All groups share one centre, and each spreads out both ways along 8 directions, with some noise.
Some rows, each with its group after it:
[ -3 -47   8  -5 -28 -25 -35  -7  25   1 -13 -12  14 -30  -5]  k_21
[ 25 -16   0   9 -18  14   6 -10  16 -13 -29 -12  15 -21 -16]  k_438
[  5  10  -7  11   2  43  16 -12  17  10 -12  16  11   8 -12]  k_438
[ 11   4 -43 -22 -19 -29  11  21  -2 -48 -19  15  30 -45   2]  k_21
[-21   0 -20   6  -2  -9   2  13  -7  23  -2 -29  -5 -26 -28]  k_516
[ 44  -6   6   2 -40   4   6   8  -1 -30  -8  42 -17  -5   2]  k_516
[-18  -4  -3 -14   8  -7 -20  -2  17  27   0  -8  44 -22   5]  k_21
[-28  -5  15 -26   8  -1   6  19  -9  -9  33  28 -18  37  17]  k_516
[  5 -11  14  -6  -7  -1   3  -5 -39 -39  13  20 -11  -3  15]  k_771
[-21   8   4 -27  40  11  19   9 -24  -2  25 -14  32   8  -5]  k_438
[-12 -12 -15  -2 -16 -61 -37  19  26   0  16  -3 -23  10  -1]  k_771
[ -5  17 -10  23 -11   4  -2   7 -15  21  12  14 -45   8 -10]  k_328
[  7   4 -38  23 -20  -2 -11   9  14  -6  18  32  -7   1 -49]  k_771
[ -3  -1 -19  -7  14  -9  -2 -17  -2 -36  -7   1  39 -17  11]  k_516
[ 33   4   3  14  -2  40   8 -24  -4 -11 -14  18  27 -13 -11]  k_438
[ 39  -4   8  23  10  13  -1 -34  31 -16 -31 -25  22  10  -3]  k_771
[-36   5  -5 -18  34  11  20  10   1  -3  20  -6  11  29  -4]  k_21
[  1  -9 -35  17  -7 -13  -3  -6  -1 -11 -17 -29  16 -45 -36]  k_516
[ -2  42 -27   5  12  30  40  14 -24   8  -1  17  -9   0  -3]  k_771
[ 41 -25  13  23 -38 -10 -41 -14  28  15  -7   9   5 -20 -26]  k_21
[ -8  -7  25 -14  17  13  36   9   5 -14  -9 -34 -17  31   9]  k_438
[  1  -1  -6 -10  -1 -65 -13  15  18 -20 -10 -28 -17  11  34]  k_771
[ -5  12  -8   0  -1 -14 -15   7  -1   8  18  23  -6  10   8]  k_438
[-25  -6  16 -16  11  16   4   7  11  37  -2 -18  12  -1   6]  k_771
[-17 -19 -25   9  -3  -4  -5  -5   8 -26   9   1  -4   2 -32]  k_328
[ -6  -9  -5   9 -24 -27 -31  -2  25   6  -2  17 -19   4  15]  k_438
[-15  -9 -27  18   0  -6  -6  -6   1 -19  10  -4 -15   4 -33]  k_328
[ 42  -3  20  25  -9   5 -23 -26  18  10 -18  -3   7  -1   5]  k_328
[  8  10 -52  19  20 -18 -12 -25  -5 -61   8   9  33  -8 -24]  k_21
[ 32  10   2   3  -7  16  10  17  51  16  -2  11   0  36 -27]  k_328
[ 24   6  -8  -9  12  15   9  -8  -5 -33  -4  14  50 -12 -10]  k_21
[-25 -24 -25  -8 -17 -25 -29  -1  33  -9   0  18  17 -13  -2]  k_516
[ 11  29 -12  15   6 -20 -11  -4   0  18 -10 -13  -5  -7  13]  k_328
[ -8 -14 -41  -1  12 -41  -8 -10  20 -65  -3 -14  24  -1  -9]  k_771
[ 51   7  11  10   3  -1   7  -4  -6 -23  -2  -9   7   5 -12]  k_328
[ 24 -26   9 -11 -39 -15  -4  13  11 -17 -13  12  -7 -19   2]  k_438
[-37 -30  11 -32   9 -26  -7  13  10  -1   6 -27  10   0  10]  k_438
[  3 -31   8   9 -12   6 -27 -42  22 -15 -26   3  27 -21  17]  k_328
[ 10 -16 -16  15  -6 -20 -20 -13  21  -9 -15 -25  19 -23 -22]  k_21
[-2 13 -5 -7 -5 -1  0 21 31 31  4 12 -8 19 -3]  k_328
[ 35 -26  15  -2   0 -16  -7   5   1 -38  23 -12  15   9 -40]  k_328
[-22  15 -26  -7   7 -14   5  16   3  -6  15  18 -10  13   1]  k_21
[ -2  30 -47  16 -13 -18   7  19   7   9  -6   6 -23 -11 -16]  k_516
[ 30   5   5   4  -8  -1  15   2  14  -7 -26 -18  -2  -3   2]  k_771
[  5 -31  -7   0 -14 -44 -10   9  17 -23 -15 -43  -5 -15 -19]  k_438
[ 43  -5  -2  20 -15   2 -11 -16  19   0 -27 -18  23 -25 -20]  k_516
[-22   7 -16 -13  10 -11 -13  17  20  29  19   0  22   2 -17]  k_21
[19 10 29 -9  0  7 -1  8 10 37 -4 -8  9  6 10]  k_516
[-20 -14  11   0   0  38   3  -8 -30   9  24  20   5  -6 -23]  k_771
[-18 -10  -2  18  -1  16 -16 -25  29   4   0  22 -16  28   7]  k_516

New rows, each followed by its group:
[-24   7  -7  30   8  14 -11 -11  29  37   7  -2 -35  39 -14]  k_516
[ 25  11 -15   1  19  17  37  15   6 -29   5 -17   9  22 -47]  k_21
[  8   5  -1  35   4  21 -27 -33 -21  -6  34  40 -11  17 -19]  k_771
[-33  18 -12  17  20 -12 -21 -23 -16  22  -6 -15  -3 -15  30]  k_328
[  6  -5  16  -2 -15  -4  -2   5  13  -4  -4  15 -27  21  21]  k_438
[ 22  14 -27   0 -16 -16  17  11   2 -20 -29  -6   8 -32   3]  k_21
[-17  -2  16  -3  18  -1   4   1 -27   5  15 -18 -17   8   7]  k_771
[-17  -3 -23  22  24  -5   5 -12 -32 -35  21 -19 -15   5 -31]  k_328
[ 18 -26 -12   0 -57   8  -6  11  48  -9 -18  47  -9  -5 -18]  k_328
[ 17 -13 -12  -7 -13 -34 -16  10  17 -19   0  -5  15 -12 -13]  k_328
[  6 -31  34 -20  -1   9  -4 -10  -8 -34  12  17  13  14  13]  k_516
[-28  19  -8  -6  28  -7  -7   5  18  25  10  -5   9  23  13]  k_516
[ 38 -15  16  28 -16   9   1 -26   2 -23 -28 -14 -16  -5  -1]  k_21
[ 24 -31  22  20   0  -2 -17 -11  25   1  11 -34  -1  18 -49]  k_516
[-37 -22  23 -18  23  18  -5  -4   9   9  30   0   7  37  -3]  k_21
[-25  11   2 -18   2 -32 -11  17 -17   1  17  18 -23  12  42]  k_771
[ 38  10 -18  -6  -6 -31  -1  21  11  -9  -7 -16  27 -24 -21]  k_516
[ 21  21 -16 -16 -30 -19 -10  21  30   9 -17  46   8 -10  30]  k_516
[ 43  17  10  26  23  37  17 -23   5   2  -7 -18  19  19 -26]  k_21
[  9 -11  -5  -5 -28  13  13   7  -6 -29  -3  34 -12  -7  -4]  k_328
[ -9  15   3 -11  19  16  23  19  14  30   1 -19   3  19  -8]  k_21
[ -2 -25  12 -26 -10 -18 -10  -4 -17 -33  -5   6  29 -32  25]  k_328
[ 13 -23  19 -26  -3   7  10   4  -5 -36   7  11  23   2   0]  k_328
[ -3 -10  30  -6   2  38  17 -19  14   7 -24   1   2  15  28]  k_438
[ -7 -32  -5  10 -28   2 -14 -11   3 -20   3  22 -14  -9 -17]  k_328
[ 22   6  -2  -1 -11 -37 -13  -4   5 -34  -8  17 -13  10  41]  k_771
[ 46  -1   6  42 -12  19   4 -18   4   2 -18 -18 -19   0 -37]  k_516
[ 20  18   8 -10  -1  20  21   9  -3   1 -11   9  10   1   8]  k_21
[-36 -17  -3 -10   5   4 -11 -15   9 -25  15  36  -3  26  25]  k_516
[ 17   7  -5  -2   1 -19   1  21  11  -6  14   0  -8  20 -16]  k_516
[  3  30 -43  25  19  -7  22   7  -3 -31  16   0 -33  39 -30]  k_21
[-14   0 -24  22 -19  12 -11 -13  39  18 -20  19 -10   1  -4]  k_328
[-19  -6   8 -23 -26  12   0  28 -19  22  21  44 -11 -11   2]  k_771
[-30   0 -45   2 -16  26  17   3  59  -1 -22  30  -1  13 -11]  k_328
[-23  15  -4   7  32   8  19   0 -19  -9  24  -6 -26  40  -3]  k_516
[ 0 21 12  3  2  7 -7  1 29 55 -9  1 -4 16 21]  k_771
[ -1  25 -17  11   0  -3  19  28   1  34   1 -21 -32   7 -25]  k_771
[ 24  26 -17   5  -8  -5  27  28  18  24 -29 -32 -11 -12 -17]  k_21
[ 37  -9  -1   7 -20 -14 -11   3  20  -2  -9  -7  13 -17 -25]  k_516
[ -9 -14  14 -20   4   9   5 -11 -21 -22  -2   7  19 -12  27]  k_328
[ 26 -18  18  21  12  -5  -5 -17  39   9 -28 -67   8  11 -23]  k_771
[ 34  18 -10   4  -5   4  -6  -1   9  11  -9  12  31 -19 -10]  k_21
[  7 -38  -4  10 -13 -51 -46 -11  30 -30  11  -9   0   5 -15]  k_771
[ 38 -33  24  17 -21  12 -22 -32  -6 -34   4  22   6  -4 -12]  k_771
[ 14  21 -15   0  -5 -30 -10   8  33   1 -16   9  -4  11  28]  k_771
[ -6 -23  39 -16  -2   6 -13 -10  19  22 -12 -12  18   3  24]  k_771
[  4  -7 -11   4  21  31  30 -12  16 -41   1  -4  16  29 -33]  k_328
[  8 -32  28  -6 -42   9 -24   1  28  37 -14  11   5 -20   0]  k_516
[ 19  22 -17  23   0 -17 -41 -20 -11  12  10  23  19 -22   6]  k_438
[  8  19   7  10  16  14  11  -4 -13   7   3  -4  -7  17   5]  k_328
[ 18 -20  14  21  -8   7 -12 -12  23  -7  10   2 -20  31 -28]  k_516
[  2 -48   4  -6 -27  -4 -27 -14  41 -16  -8  16  24 -10 -10]  k_328
[-14 -18   1 -20  -1 -47 -18   4  28 -17  -9 -21  10   4  27]  k_771
[ -4   5 -10   2   3  10  -3  -7  10  15 -10  -3  27 -17  -8]  k_438
[-12  -6 -23  -6   9 -20 -21  -9  63  10 -23 -18  46  -3   7]  k_328
[-12 -19  22 -15  26  18  -2  -3  29   8  24  -9  26  40 -21]  k_328
[ -3  -9   9   8 -23  -5 -22  12  -4  25  27  25 -27   4 -21]  k_771
[ 13   9   0   8  -9   6  -6  -4  24  -2   1  36 -14  33  16]  k_516
[ 42 -15  51 -16 -12  25   3  -1   2  -2   4  22  12  14  10]  k_328
[ -8 -21   3  -2   4 -15  21   8  26  -9 -28 -63 -13   6 -10]  k_438
[ 13  27  -9  -3 -11   0   3  16   0  11   3  32  -7   2   9]  k_21
[  9  29 -24   8  14 -16  14  30  -3   5  22 -12 -22  23 -32]  k_328
[  0 -18   4 -11 -42 -18 -19  20   4   8   5  32 -19 -20   5]  k_328
[ 29   6   0  12 -13  -4 -24 -23  16 -22  -6  46   9  10  31]  k_771
[ 37   7  -5  14  -5   9   7  -1  26 -10 -12   2   3  14 -18]  k_328
[  1  29 -31   0   3   7  32  18 -15 -16  -4   9  -9  -4  -6]  k_771
[ 16  24  -5   7  -5 -29 -15  -5 -17   9 -17  -7   0 -27  33]  k_328
[ 11  17 -12   8 -12  34  25  13  43  15 -10  29 -14  35 -15]  k_328
[ 10 -16  -1  29 -15   9 -18 -19  35   5  -4   8 -19  21 -16]  k_516
[-11  33  -5   5   2   7  -1  21  34  73  -6  -6 -12  17   2]  k_771
